The rows are grouped in 3 ways, from coarse to fine. Each group lies inside one group of the grouping before and may be the whole of it. The rows also spread widely along 9 directions, which tell nothing about the answers.
Some rows, each with its group in each grouping after it:
[ -5  -5  -1  -4  -4  -5  -2   2   6   9  11   9   7  -5  11   6   0   1
   7  -5  -6  -3  -4 -10   1   5 -23   8   3   8  -9 -10] : ponek zilep J979
[-15  -5   2   6  -6  -1 -15  -9   0   2   4  14  14  -8   4   3  12   5
  15 -17 -13 -17   0  -8   3   1 -18  16  15   2 -17 -13] : Sodiv Gomib J951
[-14  -6  18   6  24 -17 -10  10  -7  16  17   1 -29  -8  21   3 -40 -26
  21   9  -4   3   3 -24  17  -8 -24  -6 -21   2 -10   1] : ponek fired J669
[ -2  -6 -19 -11  22  -4   1  29 -10  -2  -6  -9 -14  11  23 -16 -17   2
 -14  -4  -4   9  15   3  10   4 -51 -15  -7  11   0  -2] : Sodiv ripag J686
[  3 -10  -2 -11   0 -10  -8  18   2  -1  -5 -10 -13   3  10   0 -16   9
  -6  -3 -17  -4  15  -3   4  11 -13  -4   3   6  -1   3] : ponek fired J367
[-10 -12 -10   5  -1 -16  -5 -16  -6 -14  14  31  -3 -14  10  -5  -3 -24
   3  -9  16  -7  -9  -4   4  12 -26   2  12  11 -13   0] : ponek zilep J392
[-11   0   8  13   8  -9 -38 -12  -7  20  15   7  -7  -7  10   4  -6  -3
  10   0  -2  -6  -1 -13  11   2 -17  19  -7  21  -3  -4] : Sodiv Fusu J310
[  4   4   3  -5   6   5   3   3   4  16  13  -2   0 -16  27   4  -8  27
   4  -5  -4  -8   0  -2   6   3 -23   5  -8  21 -23   1] : Sodiv Gomib J679
[-12   7  -4  13  12  15 -36   0 -12  18   2  -3  -7  -4  14   1  -3  15
   4  -6  -9  -6   6 -17  15   4 -23   3   1  13 -10 -10] : Sodiv Fusu J276
[ -5  -9  11  -5  -3 -16   3   6   7  12   8   4   2  -3  12   6 -12  -4
  11  -4 -12   3   0  -6  -1  -5 -23  12  -3   7  -6 -13] : Sodiv Gomib J375
[-11  -1   6  10  23 -10 -10  -4  -5  25  25  15 -15  -8  23   3 -21 -27
  10  13  16  17 -14 -15  12 -10 -43   8 -22  24  -1 -12] : Sodiv Fusu J28
[-12 -15   3 -11  18 -13  39  22  -1  -5   6  15 -11 -11  13   2 -22 -35
  20   0   1  18  -5  -4   3 -24 -49 -12  -1   1  -4 -23] : Sodiv ripag J374
[ -3 -10   2  -8  16 -24  -7  18  -9  -1  -1  -7 -26   1  16  -8 -30 -12
  -1  -2  -9   4  15  -3   8   0 -29 -10  -9  10  -1   5] : Sodiv Fusu J276
[-13  -4  18   2   0 -30 -23  -6   8  19  21   9   7   2  20  -4 -10 -10
  19 -10 -14 -18   2 -11   6  11 -22  23 -20  -4 -24  12] : ponek fired J669
[-14 -11  -2   2   4 -10 -11   2  -6  -5   0  10  -5  -2   0   1  -5 -12
   8  -6 -10  -2   5  -7   4  -3 -22   4  11   8   1 -12] : Sodiv Gomib J679
[-17 -20 -26  -1   0  13  24  -5  -7 -35  -7  41   7 -22 -16   4  25 -25
   7 -15  11   2 -15   5  -1 -12 -33  -5  47  12   2 -37] : Sodiv Fusu J310
[ -7  -3  14   8 -11   8 -21  -7  12  27  12   5   6  -8  -2  25   3  10
  17   6 -15  -2  -6 -20   3  -1   0  25   6  11   3 -22] : ponek fired J669
[ -7  -7  -8   0   9   6 -11   7 -10 -11  -8   0 -10 -10   7  -2  -4  12
   1 -10 -11 -12  12  -3   9   1 -18  -6  16  11 -10  -5] : Sodiv Gomib J951
[  3  -3   1   0   3 -12  -8  -3  -4   3   8   3 -11  -9  24  -4 -18   7
  -2  -7   2  -4   4  -3   5  11 -22   0  -5  16 -16   6] : Sodiv Gomib J679
[-14 -10   4   8   5  -5 -15  -4  -3   8  10  14  -7  -7   1  11  -6 -17
  14   4   0   8  -5 -13   6  -9 -23  13   5  14   7 -22] : Sodiv ripag J686
[ -5  -4   5   1  -9   1   2   1   7  17   7   7   7  -4  10  11  -3   3
   9  -4 -11   9  -4 -12  -1  -3 -25  11   6   6  -5 -25] : Sodiv Gomib J679
[-18  -5   1   7  -3 -17 -45   6   1  22   1  -4   5  28   5  -3  -5 -11
   3  -4 -26   0  12 -19   7  14 -26  19  -7 -10   8  -9] : ponek fired J669
[  7 -10  -2   4 -22 -10   1 -20  -2  -9   3  20  -4 -15  17  -1  -8   1
  -9 -17  12   2  -5  -1  -5  20 -15   1  20  11 -17  -8] : Sodiv Gomib J951
[-14 -10  -6   1  -9   6  -6   7  -2  -7 -14   6   9   0  -4   3   9   5
   7 -18 -23  -6   9  -9   0  -1 -19   2  29  -7  -6 -26] : Sodiv Gomib J951
[  1  -3 -10  -5  16   1 -22  20  -7  12  -4 -16 -19   8   8   1 -15  12
 -13   9 -10  10  13  -3  10   2 -25  -1  -4  28  19  -7] : Sodiv Fusu J310
[ -3   3 -15  -1  19  18   0  17  -6  15   1  -2 -10  -2  20   0  -8   9
  -8   4   2  16   0  -8  11  -4 -43  -9  -3  20   1 -19] : Sodiv Fusu J28
[-16  -2  -6  -2  25   6  -4  10   0  12  17  10   3  -9   7   9   4  -4
  16   9  -2  -5  -7  -9  13 -12 -34   8  -5  21  -1 -10] : ponek zilep J392

New rows. What belongs after each?
[-12  -8   3   9   2  -6 -32  -3  -3  13   6   4  -6   3  -4  11  -4  -8
   6   6  -8   7   2 -13   5  -3 -17  19   4  16  17 -20] : Sodiv ripag J686
[ -2  -8   4   0  -5  -7   7   0  -1  -1   8  10 -13 -17  16   6 -19  -7
   7  -5   2   1  -3 -16   2   6 -15  -9   9   3 -16  -8] : ponek zilep J979
[ -8  -7  12   0  -8 -18 -24   0   1   3   2  -2   4  -4  11  -2  -3  11
  13 -19 -22 -23  14  -5   2   9  -9  16   2  -1 -21   6] : Sodiv ripag J686
[  1  -7  -5  -5   8  -3   5   5  -3   0   6   5 -10 -10  14   1 -12   4
  -3  -1   2   3   1   1   4   1 -26  -2   2  22  -4  -5] : Sodiv Gomib J679
[  2   7   6  -5 -15   0  -8  -4  15  21  11   1  27  -9  27  -1  15  37
   7 -25 -16 -23   0   1  -2  14 -22  23  -5   7 -38   3] : Sodiv Fusu J28
[ -2 -11   5   0   6  -6   7  18  -7   1  -1  -6 -34  -8  12   9 -39 -15
   4   7  -6  17   7 -24   6  -3 -15 -24   7   2   3 -16] : ponek zilep J979
[-18  -2  -3  21  -4   9 -27 -29  -5   5  13  32  11 -19   0   9  20  -8
  14 -10   8  -8 -16 -14   6   0 -17  22  18  16 -11 -23] : Sodiv Fusu J28
[ -9  -3  -5   3  -7   3   2  -5   1   1   4  19  11 -12  15  -2   8   1
   8 -20  -2  -7  -6  -6   1   4 -30   5  12   1 -25 -16] : Sodiv Fusu J28
[ -7  -3  10  -2   9 -15  -8  -4   8  14  23  11   4 -11  21   2  -6   0
  16  -4  -3 -17  -4  -4   9   4 -23  17 -17  13 -22  10] : ponek fired J669
[-18 -11   0   4  17  -6  -8   4 -10  -5   4  10 -12 -10  -2   5  -8 -16
  16   0  -8  -3   3 -10   9 -13 -22   1   8  12   2 -13] : Sodiv Gomib J679
[ -9  -7  -2  -1   4   2  -1   6   2   1   4   8  -3  -9  10   4  -5   0
   9  -6  -7  -7   1  -9   7   2 -20  -1   7   3 -13  -9] : ponek fired J669
[ -2  -7   5   3 -17   5  -1  -1   2  -3  -2   5  -6 -19   3  15  -8  10
  10 -10 -12  -8   4 -17   0   6   3  -4  25   0 -14 -16] : ponek zilep J392
[-15  -5  -1   5  10 -11 -31  10 -12   1  -7  -5 -11   5   8  -7 -10  -3
   4 -10 -20 -11  17 -11  10   4 -23   0   1   0  -6  -2] : Sodiv Fusu J28
[-10  -5  23  16   2 -15 -16 -14  -6  15  18  13 -18 -17  16  10 -27 -22
  23   0   3   5  -6 -23   7  -6 -16   9  -6   7 -11 -12] : Sodiv ripag J374
[ -5  -5   3   0  -3   0  -3  14  -2   8  -9  -8  -7   1  14   1 -15   9
   3 -10 -20   3  13 -13   3   2 -22  -7   9  -5 -10 -17] : Sodiv Gomib J951
[-10 -10  -5   8  -5   1 -30  -2   3  16   4   8  -2  12  -7  13   0 -11
  -1  11  -7  14  -2 -16   4   5 -17  18   8  13  25 -25] : ponek fired J669
[  0 -11  -6  -7  -2  -4   1   8   0  -5  -5   5  -7  -6   2   4  -5   2
  -2  -6  -6   4   4   1   0   0 -20   0  15  15   3 -14] : Sodiv Fusu J276
[  2 -15   7 -11 -10 -28 -10   6   6  -6   3  -2  -6  -3   2   5 -13   2
   1  -4 -16 -14  12   0  -3  12  -2   9   6  10   0   9] : ponek zilep J392
[ -7 -10  10  -6   7  -4  -2   9   3   2   4   2  -8 -18  -6  18  -4   2
  19   2 -15  -6   2  -4   4 -17  -7  10   9  20   3 -15] : Sodiv Fusu J276
[  0 -11   2  -9  10 -20  -9  18   4  12   6  -8 -18  11  12   3 -27  -9
  -4  12  -9  11   9  -6   6   4 -25   2 -14  14  15   0] : ponek fired J669
[-11   0   1  14  17  -6 -16  -6  -9  28  22  14 -13   2  23   1 -22 -25
   3  13  15  25 -13 -20  11  -5 -45   8 -18  20   6 -21] : Sodiv Gomib J375
[ -6   1   5  -1  -2  -2 -18  12   1   9  -3 -11  -2  -1  22  -5 -11  22
   7 -18 -25 -21  18 -13   9  16 -13  -3  -1 -11 -29   7] : ponek fired J669
[ -7 -10  -4  -3   5  -3  -2  12   0  -1   0   4  -8  -1   8   1 -11  -6
   3  -3  -9   0   6  -9   7   4 -24  -4   6   2  -3  -9] : ponek fired J669
[  2 -12   5 -14  15 -30  20   8   0  -6  14   9 -12 -11  28 -10 -24 -13
   4  -6   6  -3   1   8   4   0 -38  -4 -14  15 -20  12] : Sodiv Gomib J951
[ -7 -10 -21  -9  18 -15   6  22 -10  -6  -1   6  -9  15  26 -22 -16 -20
 -13  -7   6  17   7   3   8   5 -64 -13  -8   5  -1  -5] : Sodiv ripag J686
[-14  -9  -1  -7  13 -17  -3   8   2   6  11  10   7   2   6   0   1 -11
  12  -1 -10  -3   0   1   4  -8 -36  16  -6  14   0  -6] : Sodiv Gomib J679
[-21   4  -2  12   3  12 -24  12  -6  22  -4  -4   7  11  15  -3  -2   3
  12 -14 -22   3   9 -24  10   0 -38   2   3 -15 -13 -26] : Sodiv ripag J686
[ 21  -3  -6 -12 -36   5  22   4  21  19   5   2  12   0  23  12  -4  24
 -18  -6   1  22  -9  -7 -14  21 -23   3  11   9  -5 -24] : ponek zilep J979
[ -1  -7  -8   0  -1  -1 -11   7  -6  -2  -7  -2  -9   2  10  -3 -10   8
  -9  -8  -8   2  11  -4   3   9 -22  -4  12  10  -1  -9] : Sodiv Gomib J951
[-10  -7   7  14   9  -9 -28 -11 -10   1  11  11 -25 -14   9   4 -22 -14
  10   3   3  -7   2 -18  13   7  -6   1   1  11  -7   2] : ponek fired J669
[  1  -7  -7   8   5  -7 -15  -8 -17  -8   1   8 -28 -10  18  -6 -25  -5
 -11  -3  11   5   6  -8   8  14 -19 -12   7  18  -6   1] : Sodiv Gomib J679
[-19 -12  -6  13   4 -16 -24 -11 -15 -11   2  21  -8  -1   2  -7  -6 -28
   6 -10   0  -1   2 -10   7   4 -27   3  13   3  -2 -10] : Sodiv Gomib J679
[-15  -3 -16  10  11  12 -29   0 -13  -5  -4   8  -9  -1   6  -5   1   1
  -2  -8  -4  -9   6 -14  15  12 -22  -5  15   6  -7  -6] : ponek fired J367
[ -4  -1   6   1  16  -3 -13   6  -6   9   7  -3 -16 -15  17   2 -16   9
   8  -3  -7 -10   7  -8  11  -3 -18  -1  -8  18 -15   3] : Sodiv Fusu J28
[ -7  -7  -1   6   2 -19 -33  -7  -3  14  16   7 -10   7   8   4 -13 -16
  -3  10   2   7  -2 -15   6  11 -20  14  -7  19  13  -2] : ponek zilep J979
[ -9 -15 -14  -6   9   5   2   7   2 -14   0  15  -4  -9 -11  10   7  -6
   5   3  -3  -3  -1   1   5  -5 -18   3  20  18  11 -15] : ponek fired J669
[  6  -6   3   1   5  -3  -5   5  -1  12   8  -1 -26  -7  20   6 -30  -2
  -5   9   5  14   0 -13   8   8 -17  -7  -5  17   0  -6] : ponek fired J367
[  0  -1   4  -6  -5   4   1  12  11  20   5  -4   4  -2  18   8  -7  16
   5  -4 -15   1   2 -11   4   6 -20   5  -2   2 -13 -11] : ponek fired J367
[-13  -7  -5  -1 -14  -4   3 -12  13   7  18  30  31  -7   4   8  23  -8
  13 -12  -1  -6 -17  -4  -4   4 -31  25  12   5 -13 -20] : ponek zilep J392
[ -3 -11  -4 -14 -11 -13   5  20  12   8  -1  -2   8  13   3   7  -3  -3
  -1  -2 -19  10   4  -7  -6   4 -27   6   6   0  10 -18] : ponek zilep J979
[-14   1   4  13  -8   6 -37  13  -4  25 -11 -14  -7  20  12   1 -16   4
   3  -8 -31   6  17 -33  10  13 -18  -3   5 -22  -5 -21] : ponek fired J367
[ -3  -8  -8   2  -1  -9  -9  -2  -5   2   3  11  -7   0  11  -4  -8 -11
  -6  -6   4  10  -1  -4   3   8 -31   1   7  13   1 -13] : Sodiv Fusu J310
[ -7  -9   0  -5   0  -5   8   4   5   2   8  14   9  -8   7   5   3  -6
  12  -7  -3   1  -5  -1  -1  -8 -32  12   5  10  -4 -17] : Sodiv ripag J374
[-14  -1  -9  -1   2   1 -22   7  -3  -6  -5   1   8   0  16 -14   7  18
   6 -27 -23 -33  17  -6  11  19 -22  -1   8 -12 -33  11] : ponek fired J669
[-10  10 -15   5  -4  19 -24   1   2  25   3   2  26  11  25  -8  21  28
  -4 -18  -9  -4   0  -8   6  14 -45  16   0   3 -19 -16] : Sodiv ripag J686
[ -9  -5 -12  -3  25   0 -18  11 -16 -15  -5  -4 -18 -10   9  -7  -8  13
  -1  -6  -9 -20  18   2  15   2 -18  -8   6  21  -8  12] : Sodiv Gomib J679
[  7  -6 -10   1   4   9   8  -6  -7  -9  11  14 -25 -29  16   8 -17   3
  -7   4  22   5  -8  -9   6   8 -13 -16  14  28  -8  -5] : ponek zilep J979
[-14 -11  -3  -4   9 -16  -2   7  -3  -8   7  12  -2  -7   7  -3  -6 -15
  12  -8  -7 -13   4  -6   6   2 -26  -1   5   2 -13   2] : ponek zilep J392
[ -1  -5 -22  -1   9  12 -15  -9 -11 -23   0  14  -3 -21   4  -4  15  26
  -9 -12   6 -24   5  11   7  11 -12   2  21  34 -12   8] : Sodiv Gomib J679
[-14  -9 -19  -5   1   3   7  17  -1  -3  -9  11  11  10   4  -6   9 -13
  -3 -13 -10  12   1  -3   0  -3 -49  -2  15  -2   3 -30] : Sodiv Fusu J28
[ -9  -9   3  -3  -7  -5   9   4   4   0   2  13   8  -8  10   4  -1  -6
  14 -14  -9   0  -2  -6  -2  -4 -29   6  11  -3 -13 -20] : Sodiv ripag J374
[ -6   3   1  13   4  25 -18 -21  -1  12  18  19   5 -31   5  20  14  20
  16   1   9 -10 -15  -9   8  -6  -9  22  10  34 -10 -17] : Sodiv ripag J374
[-10  -8  -5  -3   1 -21 -16  -5  -3  -6   7  13  10   0  13 -12   5  -1
   3 -18  -7 -19   4   5   2  11 -28  16   2  10 -17   8] : Sodiv Gomib J375
[-17  -6 -16  -2  24 -13 -20   9 -10  -3   9   8  -5   6  12 -10  -3 -15
   0  -1   0  -7   4  -5  13   5 -40   0  -6  14  -1   7] : ponek zilep J979
[ -1 -15 -21 -16   8  -5  -5  23  -3 -18 -14  -4 -11   9   0  -6  -4   3
 -16  -4 -13  -2  16   7   5  11 -25  -9  14  11  10   0] : ponek fired J367
[  0 -12   1  -7  -4 -13  -1   0   3  -3   4   9  -3 -11   2   6  -3  -2
   3  -5  -4  -3   0   4  -1   0 -15  11  10  19   0  -8] : Sodiv Fusu J310
[ -8 -14  -9   1 -15 -15 -11  -5  -5 -14  -7  16   3   4   2  -7   1 -10
  -4 -20  -7  -2   5  -2  -4  13 -23   6  22   0  -4 -13] : Sodiv Gomib J375
[ -2  -1   5   8  -9   3 -12  -6  -2  11   6   5  -3 -12  20   4  -8  11
   6 -12  -2  -2   1 -14   4   8 -18   4   6   5 -20 -12] : Sodiv ripag J686
[ -9   0  -4   2  16   4 -21   5  -5   9   6   0  -4  -5  13   1  -2   9
   5  -2  -5  -6   5  -5  11  -1 -27   9  -4  19  -3  -4] : Sodiv ripag J374
[ -4  -4   7  12  10 -11  -7 -14 -17 -10  10  16 -30 -31  26  -6 -28 -12
   8 -12  15 -10   0 -11  12   6 -15 -14   2  12 -32   8] : Sodiv Fusu J28
[  2  -6  -9  -3  -4  -9 -29   7   5  27   3  -6   2  28   3   7  -5   2
 -19  15  -8  27   2  -4  -1   8 -32  22  -7  27  37 -21] : Sodiv Gomib J679
[-27  -1  -8   5  27 -12 -40   9 -17  -4   0   2   1   7  13 -20   3  -5
  13 -18 -18 -27  18  -5  18   3 -39   7  -7  -1 -17  13] : Sodiv ripag J374
[ -5 -13  -6  -4  -4 -11   2   8   0  -1  -3   9  -4   3   2   1  -6 -16
  -2  -4  -5  15   1  -3  -1  -1 -31   2  13   8  10 -23] : Sodiv Fusu J310
[  8 -14  28  -3  -9 -32   3  -8  10   8  20   7 -22 -21  17  13 -36 -12
  13   4   1  -3  -2  -9   0   6   2   8 -10  12 -13   8] : ponek fired J669
[  4  -4   6 -10  -8  -6 -11   7  14  15   9  -7   7  -5   6  16   0  26
   4   1 -18 -12   6  -4   0   7  -3  18   0  18  -2   0] : ponek zilep J392
[-19  -3  -1  -4   6  -4 -12  14   6  15   8   2  17   6   5   4   9   1
  16  -6 -22 -10   2 -13   5  -3 -30  14  -1  -1  -7 -11] : ponek zilep J979
[ -1   3 -15   0   8  20 -26  22 -10   6 -13 -22 -18   4  11   2 -12  30
 -12  -1 -18  -3  20 -18  12  13 -13 -17  11   9   1  -6] : ponek zilep J979
[  3  -8 -10 -12   3 -17  -5   4   3  -4  12   6  -3  -4  15  -3  -5   5
  -9  -2   3  -9   2   6   2  15 -23   5  -3  24  -4  13] : ponek zilep J979
